Every row belongs to one group in each of 4 separate groupings. Each group adds its own fixed numbers to the row, and there is some noise. The rows also spread widely along 13 directions, which tell nothing about the answers.
Some rows, each with its group in each grouping after it:
 0.57 -2.92  2.13  0.16 -0.25  0.54  3.53  0.68  0.27 -1.93  0.73 -2.48 -0.93  0.52  0.46 -2.05  0.21 -2.04 -2.73 -0.52  0.22 -1.97 -1.17 -0.35  0.01 -0.20  0.43  2.27  1.85  2.53  2.31 -1.15 -2.21  2.98 -1.24  0.56 -2.12 -2.07  0.92 -0.53  1.68  0.83 -> J vuri k921 k527
-0.20 -3.96 -0.31 -2.32  0.32 -1.75  0.78 -2.13  2.12 -0.43 -0.95  1.83  0.20  0.92  0.90 -1.99  0.64  0.93 -1.32  0.60 -2.39 -0.04  1.34  1.61 -2.94 -0.13  0.15  2.16  3.16 -1.62  0.70 -1.68 -2.60  1.25 -0.04  1.94  1.68 -0.10  1.33 -0.87  1.90  1.77 -> R vuri k681 k527
-0.29 -2.75  3.11  0.21  1.19  3.66 -1.90 -2.00  1.05 -0.55 -2.74  0.10  1.08  2.25  1.27 -1.26 -2.06  0.75 -0.62 -0.56 -1.31 -1.26 -2.00  0.73 -3.07 -0.72  1.34  0.67  0.64 -1.31  1.74 -2.14 -1.82  3.45  2.46 -0.64  0.49 -1.62 -2.17  0.28  1.28  0.00 -> R kini k513 k20
 0.63 -1.02  2.16  1.07  1.99  2.41 -0.80 -0.54 -0.82 -0.87  1.32 -3.24 -0.22  0.93 -0.53  0.10 -0.41 -3.12 -1.76 -0.76 -0.39 -2.46 -1.73  0.24 -0.81 -1.14 -0.94  0.72  1.15  3.20  1.65 -0.69 -2.04  2.63  0.55  0.22 -0.23 -1.01 -1.04 -0.52  3.39 -0.79 -> J Fulin k681 k20
-0.42 -1.18  0.02 -0.10  0.84  0.00  0.57  0.44  1.58 -0.70  2.16  3.15  0.17  0.01 -0.17  1.52 -0.53  0.32 -1.06 -4.48 -0.42  2.02 -0.26 -0.35  2.02 -3.27 -0.99  0.76 -0.77 -1.85  1.17 -0.99  0.19 -0.15  1.97 -1.15 -1.67  0.23  2.43  2.21  0.13  0.79 -> F kini k513 k255
-0.45 -0.15  0.11  1.28  0.53  0.83 -2.90 -0.45 -0.47  1.10 -1.20 -2.08  0.87 -1.24 -1.53  2.55 -1.38 -0.48  1.92 -0.71  2.11  0.09 -0.33 -0.36 -0.29 -1.26 -1.66 -1.22 -3.50  0.45 -1.77  0.21  0.56  1.47  3.88  0.05  1.57  2.38  0.09  1.27  0.62 -2.05 -> Y Fulin k176 k255
 0.52 -1.57 -0.77 -1.77 -1.20 -1.95 -0.72 -0.76  1.54  1.23  0.97  2.09  1.07 -1.60 -0.07 -0.72  0.66  3.27  1.29  2.56 -0.75  1.37  2.65  0.82 -0.77  1.12  0.15  0.81  0.34 -4.35 -0.90 -0.46 -0.89 -0.30  0.63 -0.55 -0.04  1.04  0.37  0.55 -1.36  0.03 -> F Fulin k176 k527
 0.89 -3.72 -0.80 -1.57  0.27 -2.26 -0.93 -0.96  1.83  0.71 -0.12  2.69  0.53  1.10  0.17  2.22  0.68 -0.13 -2.38 -1.58 -0.17  2.14 -0.10  1.06 -1.36 -3.51 -0.57 -1.56 -0.17 -0.11 -0.94 -0.18 -0.62 -0.15  0.38  1.62  0.82  0.33  2.82  1.13  1.21  0.42 -> Y Fulin k921 k527
 1.58 -2.74 -1.65 -0.82  0.39 -1.80  0.00 -0.56 -1.20 -0.99 -2.54 -2.07 -0.55  0.88  0.12  0.38 -0.23  0.66  0.24  1.61  1.56  0.17 -0.69  0.16 -1.44  1.00  1.19 -0.55  1.61 -0.38 -0.54  0.49  0.59  1.49 -1.19  2.05 -0.57  0.03 -0.57  1.94  0.48  1.49 -> R kini k188 k20
 0.05  2.79 -1.71 -0.70  1.12  0.46 -1.07  0.16 -0.55  2.53 -0.73  0.64  0.34 -4.19  0.10 -0.55  0.39  3.96  4.87  2.05  1.74 -0.64  2.21  2.58 -1.13  1.69 -0.35 -0.04  0.18 -3.29 -0.53 -0.30 -0.17  1.68  0.43  0.99 -1.56  1.53 -2.16  0.70  0.03 -0.64 -> Y Fulin k188 k20
-1.45 -1.83  1.52  0.14 -0.33  0.62 -0.82 -1.57  0.58 -0.06 -2.77 -1.47  1.08  0.15 -0.37 -0.62 -1.61  0.28  1.50  1.06 -0.06 -0.74  0.24  0.05 -1.22  0.30  0.21  1.26 -0.81 -1.60 -0.29 -0.96 -0.82  2.20  2.93 -0.50  1.90  1.23  0.13 -0.26 -0.17 -0.95 -> J vuri k921 k527
 2.51 -5.66  0.51 -2.23  0.51 -0.25 -1.06 -1.10  1.41 -0.55 -1.43  2.40 -0.04  1.78  1.48  3.13 -0.36  3.06 -1.45  0.10  0.77  1.57 -1.80  2.62 -0.26 -2.08  1.96 -2.45  0.37 -2.90 -0.74 -1.00 -0.94  2.76  0.33  0.99 -1.73 -1.54  0.48  2.81 -0.11  1.02 -> Y kini k921 k255
-0.14 -3.01  1.76  0.19  1.00  1.47 -0.58 -1.06  0.50 -1.68 -0.34 -0.64  0.27  1.57  0.08  1.14 -1.43 -1.31 -1.45 -2.31 -0.47 -0.80 -1.87  0.34 -0.78 -1.59 -0.15  0.99  0.09  0.12  0.98 -1.43 -1.09  2.74  2.29 -0.38  0.56 -0.05  1.15  0.79  2.16  0.29 -> Y vuri k176 k255
 0.92 -1.61  0.83 -1.29  2.71  0.68 -0.82 -1.23 -1.30 -0.98  0.85 -1.94 -0.66  2.88  0.22  0.17 -1.25  0.22 -0.47  2.78 -1.56 -2.03 -0.39  0.80 -0.41  0.87 -0.92  1.48  3.90 -2.25  0.55 -0.03  0.41  0.28 -0.42 -1.09  0.43 -0.72 -1.16  0.49  1.81 -0.08 -> R vuri k681 k527
-2.29  0.80  0.08  1.09  1.03 -0.27  0.67 -1.88  0.67  1.01 -2.41 -1.10  0.25  0.50 -1.06  0.69 -1.27 -0.97 -0.91  2.04  0.16 -1.24  0.59 -0.90 -0.59 -1.53 -0.48 -0.23  0.70 -0.60 -0.07 -1.06  0.13  1.37  0.47  0.68  4.47  1.85  1.68 -2.12  0.21 -2.21 -> R kini k176 k255
 1.73 -4.70  2.06 -1.82 -0.18  0.85  0.42 -1.79  1.81  1.52 -1.74  1.82  0.86  2.42 -0.37  0.04 -0.23  1.02 -1.68  0.13  0.35 -0.24  0.42  1.00 -0.78 -2.56 -1.82 -0.72  0.78 -1.39 -0.49  0.29 -0.74  1.18  1.78  0.09  0.31 -0.75  0.62 -0.81  1.35 -0.22 -> Y vuri k176 k527
 1.32 -3.25 -1.07 -1.94 -2.11 -3.39  0.73  0.23  2.94 -0.61  2.78  3.30  0.46 -2.04  0.07 -0.55  1.86  2.56 -1.94  0.80 -1.02  2.38  2.45  0.37 -0.79  0.31  1.04 -0.22  0.39 -1.49 -0.19 -1.27 -1.79 -0.81 -2.10  0.84 -1.21 -0.92  2.03  1.09 -1.21  0.88 -> R vuri k176 k20
 0.44 -0.84 -0.77 -0.16  1.05 -1.20 -0.74 -0.21  0.13  0.90  0.59  0.06 -0.40 -1.63  0.31  1.15  0.28  0.95  0.04 -0.51  1.15  1.14  0.56  0.66 -0.90 -1.19 -1.06 -0.69 -0.77 -0.44 -1.33 -0.17 -0.01 -0.12  0.05  1.02 -1.34  0.23  1.04  2.06  0.87 -0.29 -> R Fulin k513 k20
-0.07 -0.66  1.30  1.63 -2.32  0.28 -1.33  0.25  1.78  1.63 -1.62  0.54  2.02 -0.29 -1.23  0.39 -0.61  0.88 -1.52  1.91  1.55  1.96 -0.12 -2.93 -1.43  0.25  2.93 -3.35 -3.21  0.12  0.09  0.15 -0.46  0.97 -0.41 -0.79  1.13 -0.56  0.45  0.00 -3.27 -2.75 -> F vuri k176 k20
-1.25  0.77 -0.07  1.43  0.02 -0.76 -3.00  0.31 -0.72  0.70 -0.62 -2.89  1.85  0.08 -0.49 -0.11 -1.22 -1.77  0.41  1.78 -0.25  0.52  0.69 -2.17 -2.68  1.10  0.25 -0.11 -1.63  0.99 -1.15  0.76  1.08 -1.24  0.60 -0.69  2.72  1.38  0.13  0.53 -0.69 -1.98 -> J Fulin k921 k527
 0.42 -0.25 -1.72  0.09  1.28 -0.46 -0.37 -0.31 -1.42  0.88 -2.47 -0.94 -0.27 -1.20 -0.10  0.00 -0.69  2.07  2.78  0.30  1.86  0.69  0.50  0.37 -0.97  1.13 -0.18  0.91  0.11 -2.22 -0.98  0.76  1.52  1.00  1.26  1.25 -1.02  1.22 -0.82  2.34  0.33  0.97 -> F kini k513 k20
 0.86 -2.98 -0.83 -0.84  0.94 -0.94  0.98 -1.70 -0.18 -2.30 -1.61 -1.17 -0.49  1.81 -0.64  1.18 -0.46 -0.44 -0.44  2.29  0.36 -0.68 -0.83  1.13  1.10  0.27  0.54  0.11  2.68 -1.54  0.82 -0.76 -0.30  2.52 -0.75  0.78  1.95  0.94  0.40  0.58  1.47  0.79 -> R Fulin k513 k255
 0.06 -2.88  0.18 -0.49 -0.05  0.40 -1.61 -0.66  0.33 -0.96 -2.62  0.68  1.16  1.40 -0.20  0.84 -1.13  0.15  0.69 -1.88  0.18  0.97 -1.76  0.30 -1.23 -1.08  1.11 -0.24 -0.43 -0.73  0.39 -0.90 -0.61  2.09  1.81  0.48  0.32  0.45  0.14  1.90  0.25  0.98 -> Y kini k188 k527
 0.34 -3.21  0.03 -1.08 -1.35 -1.28  1.12  0.04  1.99 -1.58  0.79  2.55  0.60 -0.38 -0.39  0.04  0.14  0.67 -0.27 -0.80 -0.67  1.55  0.46  0.33  1.08 -0.05  1.20  0.68  0.48 -2.08  1.28 -1.75 -1.27  1.40  0.25 -0.78 -0.87  0.29  1.94  1.08 -1.15  0.77 -> Y vuri k681 k20
 0.94 -1.37  0.46  0.97 -1.55  0.24  0.96  0.23  0.46  0.23 -1.19 -1.78  0.54 -0.06 -1.69  0.01  0.05  0.18 -0.95  3.22  1.74 -0.50  0.04 -1.42  0.64  0.99  1.39 -1.10 -0.30  0.59  0.67  0.30 -0.41  2.36 -0.58  0.22  1.14  0.12 -0.43 -0.82 -1.38 -1.26 -> F kini k176 k255
 0.66 -0.79 -1.30  0.37  1.58  0.56 -3.08  0.27 -0.44  0.21 -0.94 -0.57  0.36 -1.36  0.66  0.64 -0.12  1.28  0.91 -1.81  0.73  1.08 -0.98  0.63 -3.61 -0.12  0.67 -0.81 -1.75  1.33 -0.39 -0.17 -1.10  1.84  0.94  2.72 -1.25 -0.90 -1.72  2.88  1.53  0.82 -> R kini k681 k255
 0.29 -4.60  2.82 -0.76  0.12 -0.09  1.39 -1.67  0.23 -0.84 -1.55 -2.80 -0.63  2.22  2.36 -0.16 -1.14  0.18 -2.74  3.12 -0.18 -1.47 -1.81  1.12 -1.50  0.11  2.41  0.56  2.53 -1.19  0.13 -2.07 -2.07  3.44 -0.95 -0.37 -0.82 -1.69  1.13  0.26  0.15  0.08 -> J Fulin k921 k527
-0.09  0.41 -0.82 -0.27  0.43  0.40 -3.16 -0.11 -1.09 -0.29 -0.91 -1.47  1.47 -0.97  0.52 -0.54 -1.18  2.36  3.73  2.54 -0.60 -0.73  0.83  0.91 -2.28  3.37  1.34  1.21  0.32 -2.93 -0.56 -0.57  0.31  1.03  1.35 -0.58  0.64  1.44 -2.72  1.50 -0.84  0.07 -> Y kini k188 k255
 0.19  0.11 -0.16  1.82 -0.02 -0.75 -1.02  0.59 -1.28 -1.00  1.61 -4.61 -0.77 -2.34 -0.43  1.36  0.03 -0.57 -0.28  1.96  1.33 -0.59 -1.02 -0.73 -0.73  1.83  1.58  0.05 -1.24  1.82 -0.53 -0.65 -1.32  2.51 -0.58  0.65 -0.32  0.48  0.13  1.65  0.06 -1.10 -> F Fulin k176 k255
 1.25 -3.19  0.59  0.20 -1.71  0.54 -2.40  0.87  1.04  1.26 -2.74  0.45  2.99  2.26  0.53 -0.75 -1.28  0.67 -1.59 -0.86  1.27  2.87 -0.94 -3.02 -3.28 -0.10  2.09 -1.77 -2.81 -0.13 -0.11  1.70  1.40 -0.49  1.55 -0.57 -0.62 -1.56 -0.80  2.03 -2.08  0.49 -> F kini k176 k255
 0.10  0.32 -2.84  0.44  1.82 -1.96  0.21  0.31 -1.27 -0.45 -0.95 -0.97  0.05  0.89 -0.80  1.47 -0.44 -1.78 -0.25 -0.84  1.45  1.13 -0.51 -0.98  0.31 -0.48 -0.29  0.17  0.34 -0.10  0.58  1.43  2.20 -0.11 -0.14  1.23  0.94  1.47  1.52  1.64  1.27  0.88 -> F Fulin k921 k255

New rows. What belongs after each?
-1.09  0.87  0.25  0.33  2.78  1.10  1.08 -0.68  0.09  0.23 -0.61  0.95 -0.20  0.81  1.00 -0.52 -1.01 -1.00 -1.39 -2.28  0.02 -0.73 -1.19  0.15 -1.52 -2.22 -0.27  1.05  1.80 -0.57  2.35 -1.12  0.01  1.26 -0.07  0.50 -0.56 -0.66  1.03  0.30  2.40  0.63 -> R Fulin k176 k20
 0.19 -1.60  0.03  0.81 -0.79 -0.46 -0.16  0.17 -0.03 -0.27 -2.13 -2.52  0.77  0.22 -0.24  0.01 -0.46 -1.23 -0.61  1.92  1.44 -0.05 -0.80 -0.76 -1.47  1.02  2.17 -0.61 -0.60  1.17  0.38 -0.45 -0.21  2.21 -0.44  0.47  0.85  0.46  0.42  0.21 -0.64 -0.65 -> Y Fulin k921 k20
-1.59 -2.18  0.50 -0.12 -0.44 -0.17  0.40  0.02  0.60 -1.77 -0.95 -0.05  1.24  1.33  0.92 -2.10 -1.86 -0.71  0.22 -2.45 -1.37  0.67 -0.41 -1.70 -1.26 -0.05  0.26  3.74  0.32 -2.09  1.36 -1.19  0.73 -0.19  2.38 -1.64 -0.52  0.40  1.32  1.61 -0.42  1.97 -> R kini k176 k527
-1.43  3.16 -1.46  0.63  2.95 -0.52  0.61 -0.79 -0.57  2.05 -1.03  0.00 -0.49 -0.58  0.35  0.74 -0.15  0.41 -0.57  2.86  0.51 -1.04  0.52  0.85 -1.27 -0.27  0.99 -0.66  2.15 -1.36  1.19 -0.30  0.16  1.57 -2.21  1.75  2.50  0.78  0.68 -1.27  1.09 -1.44 -> F Fulin k921 k255
 1.67 -3.63  0.96  0.00  1.71  1.11 -0.83 -1.58  0.09 -0.17 -1.19 -1.41 -0.02  1.88  0.25  0.40 -0.03 -1.01 -2.36 -0.54  0.26 -0.85 -1.48  1.15 -2.13 -1.42 -0.33 -0.31  1.02  1.61  0.43  0.06 -1.57  2.70  0.86  1.84  0.68 -0.89 -0.53  0.25  3.50  0.50 -> F Fulin k513 k255
 2.07 -2.85 -2.79 -1.36  1.50 -3.17 -4.51 -0.67 -1.92 -2.80  0.66 -1.91  0.87  0.82  0.10  1.42 -0.18 -0.34  1.67  1.55 -1.53  1.14  0.25  0.94 -2.35  2.78  0.56  1.17  1.53 -1.42 -1.44  0.80  1.06 -0.79  0.26  0.81  1.29  1.39 -1.47  3.76  1.95  2.08 -> J Fulin k921 k20
 0.83 -1.94  0.74 -0.07 -1.01 -0.45 -0.89  0.89 -0.65 -1.00  0.23 -3.28  1.42  0.58  1.18 -1.62 -0.81 -0.23  0.34  2.39 -0.09 -0.65  0.04 -0.91 -1.97  3.09  1.61  1.47  0.27 -0.24  0.12 -0.15  0.21  0.34 -0.04 -1.45 -0.95 -0.12 -0.94  1.10 -1.30  0.25 -> Y Fulin k188 k255
-0.81 -2.25  0.16 -0.92 -1.06 -2.62 -0.56 -0.90  1.17 -1.16  1.28  0.20  0.94 -0.29  0.40  0.06 -0.40  0.18 -0.48  1.66 -1.84  0.91  0.87 -0.06 -0.91  0.93  1.34  1.15  1.21 -2.35 -0.45 -1.71 -1.43  0.09 -0.35 -0.97  1.30  0.82  2.06  0.82 -0.75  0.17 -> J Fulin k176 k527
 1.29 -3.52  0.83 -0.98 -2.52 -0.51  2.15 -1.06  1.85 -0.23 -0.86 -1.32 -0.23 -1.84 -2.15 -1.11  1.98  0.50 -0.12  3.19  1.38 -1.47  0.96  1.58  1.30 -0.19 -0.55 -0.37  0.36  1.40  0.35 -1.21 -4.02  4.00 -0.38  1.97  0.60  0.86 -0.17 -2.15  0.40 -0.84 -> R Fulin k188 k527
-0.31 -1.09 -0.51 -0.25 -1.27 -0.40  0.60 -0.08  1.51 -0.94 -1.24  1.26  1.13 -0.93 -0.79 -1.97  0.21  0.54  0.51  0.26 -0.06  0.51  0.86 -0.51 -0.99  0.88  1.39  0.51  0.05 -0.61  1.61 -0.96 -1.30  1.45 -0.30  0.42  0.35  0.25 -0.12 -0.22 -0.68  0.46 -> R vuri k188 k20
-1.84  0.92  0.54  0.92  1.67 -0.89 -0.37 -0.79  0.16 -0.23  0.84  0.65 -0.20  0.27  0.92  1.93 -1.34 -0.40 -2.09  0.11 -1.23  0.40 -0.66 -0.73 -1.25 -1.25  2.08 -0.50  1.65 -1.48  0.64 -2.08 -0.13  0.63 -1.98 -0.65  1.03 -0.41  2.40  1.00 -0.19 -0.95 -> J kini k176 k20
 0.89 -0.25  0.04  0.00  0.95 -0.28 -0.18 -0.86 -0.60  2.99  0.25 -2.46 -0.62 -1.92 -1.16  0.44  0.60  0.82  0.75  1.69  2.05 -1.25  1.75  0.69 -0.46 -1.09 -3.51  0.27 -0.48  0.36 -2.26  1.19 -0.17  0.68  1.69  1.34  0.03  1.48 -0.03 -0.48  1.85 -1.63 -> F Fulin k176 k527
-0.03 -0.31  0.59  0.62  1.79  1.62 -1.41  0.21 -0.87 -0.85  0.16 -0.51 -0.52 -0.65  0.11  2.53 -1.40  0.48  1.03 -1.99  1.12 -0.06 -1.90  0.77  0.41 -1.04  0.27 -0.26 -1.19 -1.24  0.59 -1.00  0.09  2.46  1.69 -0.55 -1.79  0.20  0.20  2.88  0.68 -0.41 -> Y vuri k921 k20
 0.80 -1.23 -1.75 -0.38  0.26 -1.01 -2.08 -0.11 -0.91 -2.03 -1.65 -0.45  0.98  0.12 -0.56  0.51 -0.75 -0.01  2.17 -0.26  0.89  1.20 -1.01 -0.16 -0.66  1.30  1.36 -0.27 -0.35 -1.39  0.64  0.27  0.60  1.00  0.50  0.34 -0.32  1.04 -1.25  3.12  0.09  1.31 -> R Fulin k188 k20
 1.82 -2.61 -0.35 -2.02 -0.88 -1.78 -2.13  0.70  1.12  1.60  3.10  0.80  0.64 -1.88  0.39 -0.97  1.13  2.52  0.26 -0.44 -0.26  1.60  2.89  0.11 -2.12 -0.48 -2.73  0.35 -1.79 -0.52 -2.69  0.97 -0.46 -2.87  0.93  0.22 -2.91 -0.58  0.00  2.22 -0.22  0.26 -> R vuri k188 k527
 1.76 -3.66 -1.67 -2.56 -1.46 -1.67 -2.04  0.40  0.18 -2.31  0.34  1.07  1.73 -0.47  0.75 -0.98 -0.04  2.82  3.52  1.21 -0.93  1.80  0.87  1.67 -0.53  3.53  1.59  2.59  0.49 -4.80 -0.06 -0.61  0.21  0.24  1.66 -1.22 -1.86  1.04 -1.40  3.52 -1.32  2.84 -> Y Fulin k921 k527
 1.95 -2.86 -0.13  0.04 -0.92 -1.79 -1.01  0.05 -0.77  0.49 -0.23 -3.20  0.16  0.52 -1.63  1.70 -0.28  0.18 -0.42  3.19  1.92  0.83  0.61 -1.66  1.09  0.56 -0.52 -1.02 -1.30 -0.23 -2.15  1.77  1.93 -0.57  0.94 -0.55  0.19  1.06  0.10  1.31 -1.90 -1.38 -> F kini k921 k20
 1.02 -2.04 -0.75 -0.52  1.38  0.12  2.19  0.75 -0.28  0.55 -0.78 -0.33 -1.12 -0.42  0.38 -1.66  0.62 -0.24 -0.60 -3.98  1.79  0.04 -0.47  0.60 -1.13 -1.80 -1.93  2.37  0.13  1.36  0.99  0.84 -0.29  1.54  1.54  2.55 -3.53 -0.86  0.78  1.44  3.14  2.43 -> F vuri k921 k527
-0.65 -1.15  1.15 -0.57 -0.86 -0.60  1.00 -0.18  0.06  0.29 -1.13 -1.54  0.41  0.07  1.32 -1.29 -1.63  1.44  0.79  2.98  0.80 -0.09  0.52 -0.76 -0.03  1.42  1.48  0.84  0.44 -3.41 -0.10 -0.70  0.91  0.44  0.03 -2.28 -1.78  0.05  0.53  1.00 -2.92 -0.55 -> R Fulin k188 k20
-0.31  1.16 -1.12 -0.62 -0.65  0.90  1.47  0.32 -0.04 -0.81 -2.40  1.12  1.73  0.54 -1.68 -2.07 -0.34  1.12  3.01  3.01 -0.18 -1.09  0.86  0.01  1.36  2.85  1.65  1.22  2.85 -3.50  2.85 -0.33  0.58  1.69 -1.01 -1.12  1.27  1.40 -1.88 -1.15 -1.50  0.46 -> Y kini k188 k527
 1.23 -2.04 -1.66 -0.86  0.53 -1.77  1.20  0.49 -0.15 -0.28 -0.03  0.01  0.19  1.59 -1.09  0.79 -0.19 -0.41 -0.59  0.14  0.98  0.97  0.81 -0.98  2.06 -0.68 -1.32  0.60  0.76 -1.38  0.09  1.73  2.44 -1.08  0.50 -0.14 -0.25  0.90  1.18  1.07 -0.19  1.04 -> F kini k921 k255
 0.06 -2.02  1.05 -0.16 -1.45 -2.22  0.18 -0.75  0.92  0.94  1.98 -2.49  0.18 -0.71 -0.14 -0.65  0.56  0.18 -2.07  4.69 -0.78 -0.76  1.91 -0.74 -1.25  1.25  0.12  0.87  0.92 -0.21 -1.33 -0.70 -1.36 -0.17 -0.96 -0.48  1.70  0.65  1.71 -1.31 -0.97 -1.89 -> F Fulin k176 k527
-1.47 -1.66  2.53 -0.38 -0.11  1.09  1.06 -1.32  1.04 -1.91 -0.62  0.96  0.46  1.53  0.57  0.61 -2.22  0.29  0.41  0.51 -0.68 -0.69 -1.63  0.52  2.08 -0.54  2.04  1.08  1.46 -4.43  2.31 -3.10 -0.75  2.97  1.36 -3.70 -0.27  0.90  1.73  0.48 -1.72 -0.54 -> Y Fulin k188 k20
-0.06 -0.48 -2.43  0.82  0.60 -2.69 -1.96  0.27  0.73 -0.10  0.32  1.23  0.42 -0.81 -1.15  3.21  0.32 -0.45 -1.80 -1.30  0.75  3.16  0.02 -1.31 -1.50 -1.74  0.61 -3.28 -2.25  1.90 -1.21  0.19  0.03 -0.86 -1.64  2.26  2.07  0.42  2.52  2.37  0.16 -0.67 -> R vuri k513 k255
-2.12  0.26 -2.59 -0.05  1.50 -3.46  4.74  0.52 -0.03 -0.21 -2.55  1.41 -0.27  3.13  0.72  0.68 -1.12 -3.75 -3.18 -2.12  1.04  1.70 -1.09 -1.93  0.36 -2.56  1.12  0.56  3.00 -0.51  2.26 -0.12  2.95 -0.87 -2.94  0.78  1.15  0.77  5.83  0.35  0.22  1.53 -> Y Fulin k921 k527
 1.03 -3.60  2.02 -0.55  1.24  1.81 -2.10 -1.61 -0.09  0.37 -0.89 -1.07  0.85  2.64  0.68 -0.79 -1.58  0.35 -0.77 -0.84 -0.70 -0.70 -0.54 -0.14 -2.51 -0.85 -1.20  1.74  0.65 -1.40  0.00  0.20  0.30  0.76  3.51 -0.81 -0.14 -0.64 -1.39  0.80  1.76  0.48 -> F kini k176 k20
-0.01 -3.51 -0.17  0.12 -2.38 -2.46  0.44 -0.29  1.00 -0.94 -0.85 -1.84  0.73 -0.15 -1.20  0.33 -0.46 -1.12 -0.26  0.87  1.29  1.57  0.68 -2.03  0.89  0.04 -0.13  0.19 -1.82 -0.22 -1.08 -0.08  0.72 -0.02  1.42 -0.87  0.46  1.76  2.35  1.26 -1.72 -0.45 -> R Fulin k176 k20
 0.24 -1.41 -0.75 -0.98  0.36 -1.42 -1.30 -0.78  1.39  1.14  1.07  1.02  0.94 -0.65 -0.09 -0.31  0.85 -0.11 -1.12 -0.48 -0.47  0.52  2.04  0.50 -1.97 -1.99 -2.10 -0.16 -0.36  0.72 -0.91  0.01 -0.91 -0.91  0.85  1.43  1.22  0.76  0.83 -0.20  1.36 -0.39 -> R Fulin k188 k255
